The rows are grouped in 4 different ways at once. Each group adds its own fixed numbers to the row, and there is some noise. The rows also spread widely along 11 directions, which tell nothing about the answers.
Known rows, each followed by its group in each grouping:
16 9 24 -16 13 -10 18 -15 -9 55 13 1 -10 15 -10 26 13 3 27 -36 -19 9 -15
 45 21 22 13 -4 -17 -61 33 -35 8 -5 16 26 | (1) Z382 peg Z947
-12 18 -4 -4 -12 8 20 -35 -56 -14 37 -1 -17 21 41 17 24 12 -8 -21 -18 6
 19 29 -12 5 -4 4 -2 27 7 5 11 15 17 -21 | (5) Z71 tun Z422
2 6 2 -19 10 -15 19 -33 7 10 18 31 0 33 2 -6 -22 14 9 0 -9 53 2 26 -6
 -18 6 -9 -9 -27 14 -14 29 24 24 -8 | (2) Z71 tun Z300
30 0 -14 30 35 35 10 -12 -15 -2 -38 -3 -6 37 19 42 7 -4 -7 -9 -8 18 -24
 38 -15 5 2 30 -10 -9 0 -55 8 -32 -21 -3 | (4) Z382 mulog Z422
-4 4 -4 -2 34 17 2 2 8 26 -28 9 10 42 4 26 -24 20 8 10 -13 24 -8 23 -9
 -14 21 7 -6 -17 17 -54 10 2 -8 3 | (3) Z733 mulog Z300
-21 31 -6 -8 10 16 9 -24 -26 -26 22 24 -7 34 27 18 16 -7 -16 -13 3 45 6
 30 -22 -15 -3 6 -2 10 -2 -16 28 6 17 -32 | (3) Z328 peg Z684
17 -18 33 -24 5 -5 8 -51 -8 20 -36 30 -13 10 -19 27 39 -18 19 -13 14 27
 -12 28 -10 9 24 11 -9 -33 -5 -69 -12 4 -5 -1 | (0) Z328 peg Z397
-19 6 -8 -10 -8 -18 -7 -39 6 -9 20 35 -15 46 -6 11 -43 11 -25 19 13 49
 -1 11 -24 -17 -17 4 10 -4 -5 10 5 4 11 -8 | (1) Z733 mulog Z397
37 6 5 -7 30 -2 24 -37 8 42 -11 16 -18 0 -18 19 2 -12 30 -21 -14 26 -11
 35 4 31 -9 8 -10 -69 16 -30 23 0 14 -8 | (4) Z382 mulog Z684
-5 -11 -18 8 -13 11 31 -23 -27 4 -16 -15 -24 10 -19 36 -22 -17 -28 -13
 -5 -13 20 25 -29 32 -27 36 16 -20 -2 13 -15 -23 0 -6 | (5) Z328 mulog Z813
-9 12 2 -6 35 29 18 -7 -23 -5 -36 27 -12 12 -8 25 25 -48 -21 -23 -4 12
 -19 22 -23 -12 9 22 -14 -46 6 -62 15 -35 -2 8 | (0) Z71 mulog Z813
22 -46 -10 24 -6 12 19 -20 -13 12 -54 -21 -5 42 -11 16 -20 -5 -14 26 -15
 -5 13 27 -25 1 1 25 12 -7 1 -34 -6 -26 -12 7 | (2) Z382 mulog Z947
-7 -7 4 -15 27 13 1 -8 5 27 -30 14 1 31 -13 13 -18 -7 -6 4 -6 10 -8 21
 -14 -21 17 1 -3 -29 4 -39 17 -7 0 23 | (0) Z328 peg Z397
-11 39 3 -9 9 -10 -10 -33 9 8 33 45 -26 26 -1 26 -17 12 -14 -9 24 56 -3
 26 -3 -1 -14 3 0 -27 13 -4 4 12 10 -12 | (4) Z733 mulog Z684
8 3 13 11 53 27 -4 -33 -29 17 -50 6 -19 22 1 3 -10 -48 -11 11 -8 7 -1 12
 -33 -10 -29 15 11 -15 -17 -50 8 -32 -11 -21 | (0) Z328 tun Z947
-8 -8 -15 -17 15 -2 -4 -23 14 6 4 44 -5 34 -21 26 -17 22 -5 -33 -6 25
 -19 11 2 -15 17 5 -15 -22 16 -2 1 -9 10 24 | (1) Z382 peg Z813
-2 -36 28 -18 -6 -9 -7 -42 14 26 -34 53 -22 15 -46 17 -9 -3 -5 -7 18 20
 -2 14 -3 -10 18 11 0 -43 9 -32 -27 -11 -14 37 | (2) Z71 tun Z397
24 -32 22 -28 12 -27 -6 -59 -5 30 -12 45 -22 21 -17 -18 10 12 25 -7 -9 3
 0 2 4 -12 17 -8 -3 -16 13 -21 -11 6 15 5 | (2) Z71 mulog Z300
-16 13 5 -24 23 -1 -12 -48 6 -5 -4 49 -12 26 -5 15 -13 -1 -12 12 9 42 0
 -2 -25 -26 2 2 1 -1 -6 -20 9 19 8 -15 | (0) Z382 mulog Z397
8 -13 -23 9 -17 10 44 -32 -23 -20 -15 1 -6 12 -7 51 6 -13 -9 -17 -9 21
 -3 40 -24 31 4 29 -7 -21 -4 -14 9 -13 6 -6 | (0) Z382 mulog Z422
-7 20 3 -8 54 29 -13 -12 -10 19 -10 27 -16 21 -3 32 -4 0 1 -32 -10 6 -16
 14 -8 -6 5 6 -4 -17 22 -37 4 -15 -10 -1 | (3) Z328 mulog Z813
-34 17 13 -12 -14 12 11 -23 -36 -22 -1 21 -21 23 7 43 39 -5 -26 -11 14
 26 18 24 -16 1 20 21 -4 6 15 -45 -22 1 -8 0 | (2) Z382 mulog Z300
1 -3 30 -31 25 -5 10 -39 10 35 -28 43 -19 4 -29 -3 4 -31 5 7 2 39 11 9
 -15 -15 9 0 0 -54 5 -55 7 13 10 -1 | (2) Z382 peg Z397
21 -24 -14 18 9 14 24 -33 -22 -17 -36 14 -13 33 -8 10 -4 -29 -27 -10 -5
 21 -9 24 -33 -9 -19 24 0 -14 -16 -21 11 -41 -7 -11 | (2) Z328 tun Z813
-26 5 26 -31 -30 -10 15 -15 -19 21 26 21 -12 18 -2 38 39 29 3 -32 3 12
 11 34 15 2 52 1 -8 -15 42 -37 -22 28 3 33 | (2) Z733 peg Z813
9 -9 3 -11 12 -6 13 -37 17 53 -1 12 -14 3 -24 6 -39 8 21 -1 -13 26 18 18
 -4 17 -11 5 6 -52 15 -2 12 19 20 -9 | (4) Z71 tun Z684
33 14 5 8 16 1 14 -30 -21 -18 1 24 -14 37 17 33 33 -7 1 -26 -2 27 -46 48
 -5 -3 7 4 -21 -22 4 -42 15 -30 2 -3 | (0) Z382 mulog Z813
41 -45 2 13 -16 -17 -5 -51 1 15 -26 19 -26 33 -17 12 -12 14 -3 7 3 11
 -13 26 -3 6 -5 14 4 -18 0 -9 -18 -24 -5 13 | (4) Z382 mulog Z397
-6 -17 -19 -32 3 -14 17 -19 5 26 1 23 -9 18 -23 1 -19 25 8 -14 -29 -1 4
 9 10 -2 24 0 -6 -32 29 11 21 9 25 31 | (4) Z733 mulog Z300
19 28 17 -26 30 -8 8 -28 -7 26 34 21 -8 26 24 1 26 22 31 -27 -14 29 -19
 36 15 -2 26 -17 -22 -32 31 -33 40 23 21 0 | (4) Z71 mulog Z947
0 -23 -3 -15 -22 -16 21 -24 -6 32 13 7 -25 13 -33 17 -26 15 -6 -19 -14
 -12 12 25 4 22 6 4 7 -33 26 23 -9 0 16 29 | (2) Z328 mulog Z813
-3 -35 -35 -20 -1 9 31 -20 3 -6 -34 21 9 24 -11 25 11 18 3 -13 -27 11 -2
 7 -11 -8 47 17 -12 -14 14 -18 30 10 7 26 | (4) Z733 mulog Z397
-13 42 7 -22 -9 -13 17 -30 -4 -17 39 41 -14 22 11 15 12 2 -17 -2 19 69
 -4 34 -12 -7 4 1 -6 -32 8 -17 28 19 20 -10 | (4) Z733 mulog Z397
16 -18 -36 31 28 45 23 -17 -14 -14 -49 -2 -2 28 1 49 0 -15 -12 -21 -19
 12 -18 31 -24 2 0 34 -12 -21 -6 -32 20 -39 -16 5 | (4) Z382 tun Z397
-17 13 -18 -27 34 -1 -3 -21 3 30 20 32 -23 12 -15 -11 -44 5 -13 -10 -20
 6 3 0 1 -10 -7 -6 4 -30 21 23 30 4 25 14 | (4) Z328 mulog Z422
15 -12 -5 16 27 38 7 -16 -23 33 -38 -24 -14 20 15 54 22 11 18 -21 -21
 -25 -1 23 -6 21 20 26 -3 -7 19 -52 -12 -8 -25 8 | (4) Z733 mulog Z397

New rows. What belongs after each?
-8 -7 7 -5 -1 5 2 -30 -3 1 -16 21 -10 26 -7 27 -6 1 -7 2 9 25 2 19 -20 3
 8 13 5 -7 -1 -27 -4 1 -5 -11 | (3) Z328 mulog Z397
30 -24 -8 35 24 20 -14 -22 0 13 -45 1 -13 45 1 24 -29 7 -9 16 -2 14 -11
 27 -15 -11 -21 20 2 -8 -5 -35 -6 -34 -22 -3 | (4) Z382 tun Z684
13 -17 9 -1 -21 -11 18 -19 -34 -8 0 4 -11 42 14 -9 33 10 -12 -2 -14 -3
 -7 37 -4 -14 26 -3 -4 3 14 -36 15 -14 6 18 | (2) Z328 mulog Z813
-12 -20 -2 -24 4 -7 11 -41 10 0 -31 41 -10 8 -35 -7 -21 -20 -19 19 -4 38
 15 -5 -25 -19 5 9 5 -36 -4 -11 19 4 15 6 | (4) Z382 tun Z397
9 22 11 -2 3 -5 3 -10 15 41 18 15 -13 24 -10 39 -16 33 11 -19 5 25 -19
 42 15 13 10 4 -10 -48 32 -29 -4 5 -3 21 | (4) Z733 mulog Z813
5 -6 -19 7 20 23 9 -27 -29 6 -5 5 -20 27 4 32 4 -7 -13 -40 -11 -9 -4 25
 -14 6 -9 20 -1 -3 6 -2 -4 -25 -4 -1 | (2) Z328 peg Z813
-15 -11 -19 0 -8 7 11 -23 -4 -19 -31 11 11 53 7 25 -18 9 -20 32 0 36 9
 14 -37 -21 16 19 6 17 -11 -34 11 7 -8 -12 | (0) Z733 mulog Z947
-14 19 32 -12 0 4 2 -21 -28 6 6 20 -20 18 1 17 27 -8 -12 -8 8 18 -7 36
 -9 -5 11 1 -4 -17 12 -52 -9 -3 -3 7 | (0) Z328 tun Z813
2 -26 -17 -5 -8 -11 29 -42 -15 -4 -36 10 -9 24 -17 -4 -18 -32 -18 22 -12
 18 9 11 -33 0 -14 19 12 -25 -15 -6 21 -19 16 -12 | (0) Z733 mulog Z947
17 18 39 6 -5 -10 13 -28 -40 11 14 -6 -22 36 32 -10 29 -13 -6 20 3 23 9
 45 -12 -3 -6 -2 3 -13 6 -53 7 -5 8 -18 | (2) Z71 mulog Z947
-9 25 5 -36 41 5 15 -20 -9 24 -5 38 -10 10 -7 8 23 -9 13 -28 -22 16 -19
 13 -1 -12 28 -9 -15 -39 25 -40 29 10 15 11 | (0) Z733 mulog Z813
20 -18 -2 -11 28 0 -2 -28 -10 30 -15 1 -8 30 16 -29 -2 21 16 21 -44 -12
 14 1 -2 -21 15 -10 3 5 18 -22 28 13 22 -1 | (4) Z382 mulog Z684
-12 42 2 -22 37 15 10 -28 15 28 23 26 -12 4 1 46 -9 3 14 -28 3 54 0 26
 -8 11 2 7 -10 -44 16 -26 14 32 13 -14 | (4) Z382 peg Z397
-21 15 18 -34 30 13 12 -14 -13 31 -8 28 -19 -6 -22 0 13 -18 -1 -19 -17
 10 7 7 -3 -7 21 1 -3 -46 27 -41 20 5 11 18 | (4) Z328 tun Z813
-8 23 -33 14 16 30 18 -15 -33 -32 15 4 -3 42 39 28 11 10 -21 -23 -19 27
 -3 28 -23 -12 -1 16 -6 18 6 -11 32 -6 5 -18 | (4) Z733 tun Z813
10 36 39 -16 21 -8 5 -42 -5 28 13 42 -32 10 -13 29 19 -11 7 -24 25 47
 -14 36 -2 16 -7 9 -5 -55 20 -49 -15 6 -6 -8 | (2) Z733 mulog Z813
-5 4 -4 14 -14 9 19 -4 -24 6 -7 -8 -19 29 1 23 -6 -19 -35 1 8 14 0 45
 -17 -1 -17 22 3 -37 7 -18 1 -34 2 17 | (4) Z733 peg Z397
2 13 16 -5 5 12 26 -6 -38 20 5 -16 -9 19 19 23 25 2 6 -18 -24 -4 -7 46
 -3 7 20 -2 -10 -14 19 -43 14 -1 6 11 | (0) Z328 tun Z813
14 -21 -19 5 18 11 31 -11 30 25 -35 12 11 24 -33 27 -49 9 6 -5 -10 41 -9
 30 -21 6 7 16 -5 -48 4 -29 24 1 -4 12 | (2) Z328 tun Z813
19 16 -1 8 35 13 13 -8 -10 22 1 -2 -7 33 13 0 -7 -12 -3 -8 -13 21 -14 38
 -11 -5 -16 7 -4 -34 9 -30 31 -18 10 -6 | (4) Z328 peg Z813
3 -33 -11 -8 15 3 0 -41 13 26 -43 14 -2 20 -24 34 -34 9 7 12 -16 8 12 0
 -19 8 12 16 7 -12 0 -20 -9 12 -7 -2 | (0) Z382 mulog Z947
-13 19 10 -16 35 19 1 -11 -15 41 -3 -1 -15 14 11 17 1 5 11 -2 -16 0 18
 17 -7 -1 4 3 -1 -13 19 -36 4 18 2 -10 | (5) Z71 mulog Z684
-13 37 -2 -9 18 10 11 -28 -18 -12 25 33 -15 34 12 45 15 7 -9 -32 14 45
 -13 34 -10 -2 12 9 -12 -3 12 -27 10 7 0 -9 | (2) Z328 mulog Z300
24 -29 24 -22 9 -19 -7 -59 10 28 -31 42 -24 10 -35 12 3 7 20 1 4 16 2 -1
 -6 4 9 7 0 -21 0 -34 -27 9 -6 -8 | (5) Z382 mulog Z813
-19 20 5 -12 -4 8 30 6 -22 0 -2 -1 -1 35 11 30 18 -1 -9 -1 -8 21 -11 47
 -8 -8 32 6 -16 -24 24 -57 18 -5 4 23 | (0) Z733 mulog Z300
-2 32 28 2 33 10 -6 -22 -20 27 -6 15 -25 20 12 3 6 -19 -7 4 1 27 2 22
 -13 -11 -13 8 5 -30 11 -58 3 -7 -3 -9 | (4) Z733 tun Z813
17 -37 -14 -7 0 -10 -2 -38 35 19 -36 34 -1 36 -27 22 -28 33 13 11 0 36
 -5 10 -7 -4 18 14 3 -20 4 -19 0 13 -6 8 | (4) Z733 mulog Z684
20 -27 2 -7 3 2 17 -37 -16 -27 -54 35 -5 32 -8 29 38 -20 -1 -9 8 30 -26
 28 -25 -5 28 21 -15 -14 -12 -62 2 -24 -13 -2 | (0) Z328 mulog Z300
-1 -3 -6 25 3 28 3 -9 -32 2 -8 -13 -20 28 18 42 5 12 -17 -16 -12 -9 7 28
 -11 5 2 25 0 10 16 -29 -15 -23 -15 7 | (4) Z382 tun Z813
10 5 8 -4 28 24 8 -17 -29 9 -6 6 -5 23 26 20 45 14 15 -32 -21 4 -10 23
 -2 -7 32 5 -17 3 19 -58 19 5 -5 1 | (4) Z328 tun Z813
11 17 14 9 13 2 -2 -38 -20 7 -10 8 -20 28 18 12 2 -12 -11 17 10 35 11 19
 -30 4 -26 19 12 -8 -4 -41 -9 -2 -4 -37 | (4) Z733 mulog Z813
19 -39 -24 -5 4 -9 18 -33 18 30 -30 12 -1 19 -35 35 -47 23 23 -14 -17 12
 -4 20 -5 30 1 14 4 -35 4 8 1 5 3 -4 | (3) Z328 mulog Z300
6 -18 -7 3 19 24 -1 -38 -21 -3 -33 21 -17 23 1 27 24 -25 -12 -20 4 12 0
 15 -25 -6 -3 29 -2 -13 -5 -35 -6 -23 -8 -3 | (4) Z71 peg Z397
-25 44 6 -10 27 23 6 -9 -25 17 26 5 -19 7 17 36 7 5 -6 -28 -11 16 13 23
 -7 7 5 6 -5 -16 31 -28 2 16 5 -3 | (4) Z382 tun Z813
8 -20 -5 -10 21 4 -6 -33 -13 14 -19 10 -3 43 6 -10 -7 19 2 3 -23 -6 6 3
 -11 -25 24 -5 3 18 5 -18 16 4 0 5 | (2) Z328 mulog Z947
-11 -5 -5 -25 0 19 47 -8 -26 11 -16 11 -1 8 -8 32 50 -8 4 -49 -26 0 -4
 31 1 3 51 11 -21 -36 32 -45 20 0 10 34 | (2) Z733 peg Z813
-7 -7 -7 -12 -12 10 37 -36 -31 -27 -31 26 0 12 -9 42 41 -23 -10 -26 -4
 34 -7 29 -20 5 27 21 -12 -23 -1 -41 17 -10 0 1 | (0) Z733 tun Z947
29 -14 5 4 17 -6 1 -60 -11 23 -12 18 -31 9 -14 10 -11 -11 6 -14 -1 19 -3
 14 -14 23 -31 15 11 -29 -8 -5 -9 -13 3 -24 | (4) Z328 tun Z813
1 11 6 3 18 13 -12 -19 -18 22 2 -1 -15 39 32 25 8 30 3 4 -10 -1 3 19 -5
 -9 16 5 4 17 20 -40 -4 12 -9 2 | (4) Z733 mulog Z397
17 4 18 -2 16 9 16 -20 -34 53 6 -20 -27 2 5 11 10 3 18 -25 -29 -20 3 35
 8 28 -1 2 2 -31 26 -25 1 -4 7 4 | (4) Z328 tun Z813
37 8 9 21 31 8 -2 -22 -23 19 6 -12 -15 46 34 3 -5 15 12 1 -23 5 -12 34
 -7 -2 -14 -4 1 2 8 -30 10 -14 3 -25 | (3) Z382 mulog Z813
-4 8 3 -13 26 10 4 -36 -28 26 -3 12 -28 15 3 26 9 -11 1 -20 -18 -15 -4
 13 -7 7 0 5 0 -17 15 -14 -4 -10 6 2 | (0) Z733 mulog Z397
3 -18 18 -21 2 0 19 -41 -12 7 -31 28 -8 14 -16 0 19 -11 4 -2 -9 30 14 15
 -20 -7 22 9 1 -19 2 -49 9 10 2 -4 | (2) Z328 tun Z813
2 -18 4 5 -5 2 -3 -40 7 10 -27 24 -22 18 -21 39 -18 -11 -14 7 23 36 8 18
 -24 8 -12 30 10 -27 -7 -24 -29 -5 -10 -7 | (4) Z382 peg Z397
-10 0 0 -16 -8 5 12 -22 2 12 8 27 -10 9 -15 47 15 34 6 -40 -3 24 -4 32
 15 10 38 9 -17 -27 30 -21 -3 13 4 30 | (4) Z382 tun Z684
-9 2 2 -24 7 2 20 -52 -16 -23 -26 42 -15 10 -8 6 21 -42 -15 11 -4 37 7 4
 -39 -13 3 11 0 -16 -16 -35 24 7 16 -27 | (0) Z382 mulog Z397
9 6 -28 7 37 10 1 -38 2 29 19 -7 -5 33 12 25 -56 17 12 -7 -26 14 4 19
 -20 8 -29 6 8 2 3 20 7 12 17 -33 | (0) Z382 peg Z813
-17 11 -2 -31 -1 1 37 -13 -12 31 10 12 -18 -7 -23 20 16 -16 0 -32 -14 13
 14 33 5 16 14 8 -5 -66 32 -14 21 6 32 20 | (4) Z733 peg Z684
15 6 -1 -19 17 -7 29 -40 -21 22 3 2 2 24 15 3 12 0 25 -7 -26 23 -3 26
 -10 2 7 -5 -5 -17 5 -23 35 19 28 -19 | (0) Z733 peg Z947
-12 6 -6 -15 8 8 23 -26 -7 37 -1 -7 -23 -4 -19 30 -20 -6 4 -10 -14 2 20
 17 -15 29 -6 16 9 -42 15 -3 4 12 12 -2 | (4) Z328 mulog Z397
-7 2 -19 12 38 29 -20 -34 -17 7 -3 9 -18 30 16 28 -22 16 -12 -15 -8 2 8
 -1 -21 -10 -15 19 11 25 1 -2 -5 -5 -9 -19 | (4) Z328 tun Z813
-5 -10 -3 -12 -6 -18 -1 -24 16 -5 -5 29 4 50 -7 4 -24 24 -8 27 1 39 -7
 23 -11 -26 27 -5 -5 0 2 -22 15 11 6 12 | (0) Z382 mulog Z947
13 -19 -25 -2 5 -3 28 -36 -12 4 3 -10 1 30 5 14 -17 17 11 -6 -37 11 9 17
 -19 13 -4 13 2 -3 6 3 25 9 21 -18 | (1) Z382 mulog Z813
-3 0 27 -27 -8 -7 25 -35 -18 40 2 9 -18 -3 -13 34 26 2 22 -18 -12 10 0
 35 5 22 25 -1 -4 -39 24 -41 -3 22 10 14 | (0) Z733 tun Z397
8 -15 -6 -4 7 -7 -2 -56 -22 14 -8 18 -30 17 -8 4 -17 -5 -2 -6 -7 13 15 0
 -12 8 -25 16 15 -9 0 10 -10 -7 12 -18 | (4) Z733 tun Z300
10 26 5 -19 21 3 29 -27 -5 14 20 0 2 17 25 14 21 18 25 -13 -18 36 4 30
 -11 12 21 1 -12 -17 19 -43 38 42 18 -27 | (4) Z328 mulog Z813
17 -9 7 -24 17 -7 21 -21 -12 44 -20 8 -17 10 -15 -8 9 -5 15 -7 -31 -17 4
 20 6 3 10 -4 -3 -41 21 -20 21 -1 17 18 | (5) Z733 mulog Z684
-2 -6 25 9 6 -4 -14 -13 4 16 -29 19 -7 40 -12 17 -25 1 -15 31 13 30 -7
 30 -15 -23 7 1 2 -16 0 -53 -12 -14 -14 19 | (0) Z382 tun Z947
15 10 14 14 -11 4 9 -12 -33 0 5 -1 -20 38 19 36 27 8 -9 -15 0 -2 -24 54
 -3 6 15 5 -12 -6 17 -42 -16 -26 -7 18 | (0) Z382 mulog Z813
24 -9 -2 -11 20 13 27 -25 4 17 -32 17 4 19 1 39 43 14 31 -32 -13 22 -25
 32 2 8 48 14 -25 -39 20 -65 23 9 -9 17 | (4) Z733 mulog Z397
-5 1 -4 -19 44 14 8 -16 -7 37 -19 6 -2 23 8 -9 -13 -5 13 12 -38 -2 11 7
 -16 -18 12 -8 2 -16 14 -33 36 9 17 -4 | (0) Z71 mulog Z684
21 -27 -24 -4 24 7 3 -50 -1 16 -14 7 -4 31 15 -4 -23 16 16 10 -30 8 11
 -1 -24 -9 0 7 5 3 -4 -1 27 14 14 -25 | (4) Z71 mulog Z397
-5 -21 -34 11 -13 12 25 11 -19 -2 -1 -31 2 47 19 -2 -24 23 -24 12 -38
 -20 11 27 -17 -11 16 8 6 9 18 1 31 -14 12 21 | (4) Z328 mulog Z813
-10 -11 -18 -18 6 10 26 -34 -22 -14 -6 13 3 30 15 9 15 15 4 -8 -34 20 21
 7 -14 -17 31 2 -8 20 13 -18 27 27 19 -5 | (2) Z382 tun Z300
8 -37 -2 -21 15 -3 -5 -66 4 20 -33 36 -4 16 -24 33 -10 23 26 -15 -9 14 7
 -6 -14 9 22 10 6 8 -8 -12 -13 27 -6 -13 | (0) Z328 tun Z947
-8 1 -12 0 -12 10 37 -13 -38 0 -3 -20 -5 27 14 29 13 -6 -12 -7 -23 -2 4
 36 -14 11 10 10 -4 -7 14 -18 19 -9 10 4 | (0) Z733 mulog Z947
-11 19 -12 5 -15 10 16 -7 -22 -12 34 -1 -15 28 17 46 11 28 -18 -30 -2 11
 -4 42 1 12 15 13 -7 -6 26 -6 -4 -2 5 12 | (4) Z382 mulog Z813
0 29 27 -3 9 7 11 -21 -17 7 -1 0 -8 28 23 30 18 0 2 11 8 37 -2 39 -26 9
 8 9 -2 -9 5 -70 -1 14 -6 -24 | (0) Z328 mulog Z813
-19 33 20 -37 22 -2 1 -22 -17 32 40 31 -25 7 1 17 12 8 11 -35 -15 0 -4
 22 12 1 19 -14 -10 -29 35 -15 4 16 19 11 | (0) Z71 mulog Z813
40 -18 -12 -5 64 10 1 -49 4 39 -37 17 -12 21 -13 9 -21 -6 28 -15 -28 -4
 -23 3 -15 5 -13 7 0 -21 -4 -19 17 -11 -1 -20 | (0) Z328 mulog Z813
23 -7 -17 6 19 9 37 -33 -14 1 -29 -3 -14 14 -11 10 -12 -35 -8 -1 -10 15
 0 24 -35 16 -30 25 8 -35 -16 -11 21 -20 8 -26 | (5) Z328 mulog Z813
-5 18 28 -13 12 2 3 -12 -9 33 0 -1 -10 27 14 14 -1 12 8 17 -6 13 4 29
 -12 -4 22 -7 0 -11 18 -60 2 19 -2 -2 | (0) Z328 mulog Z813
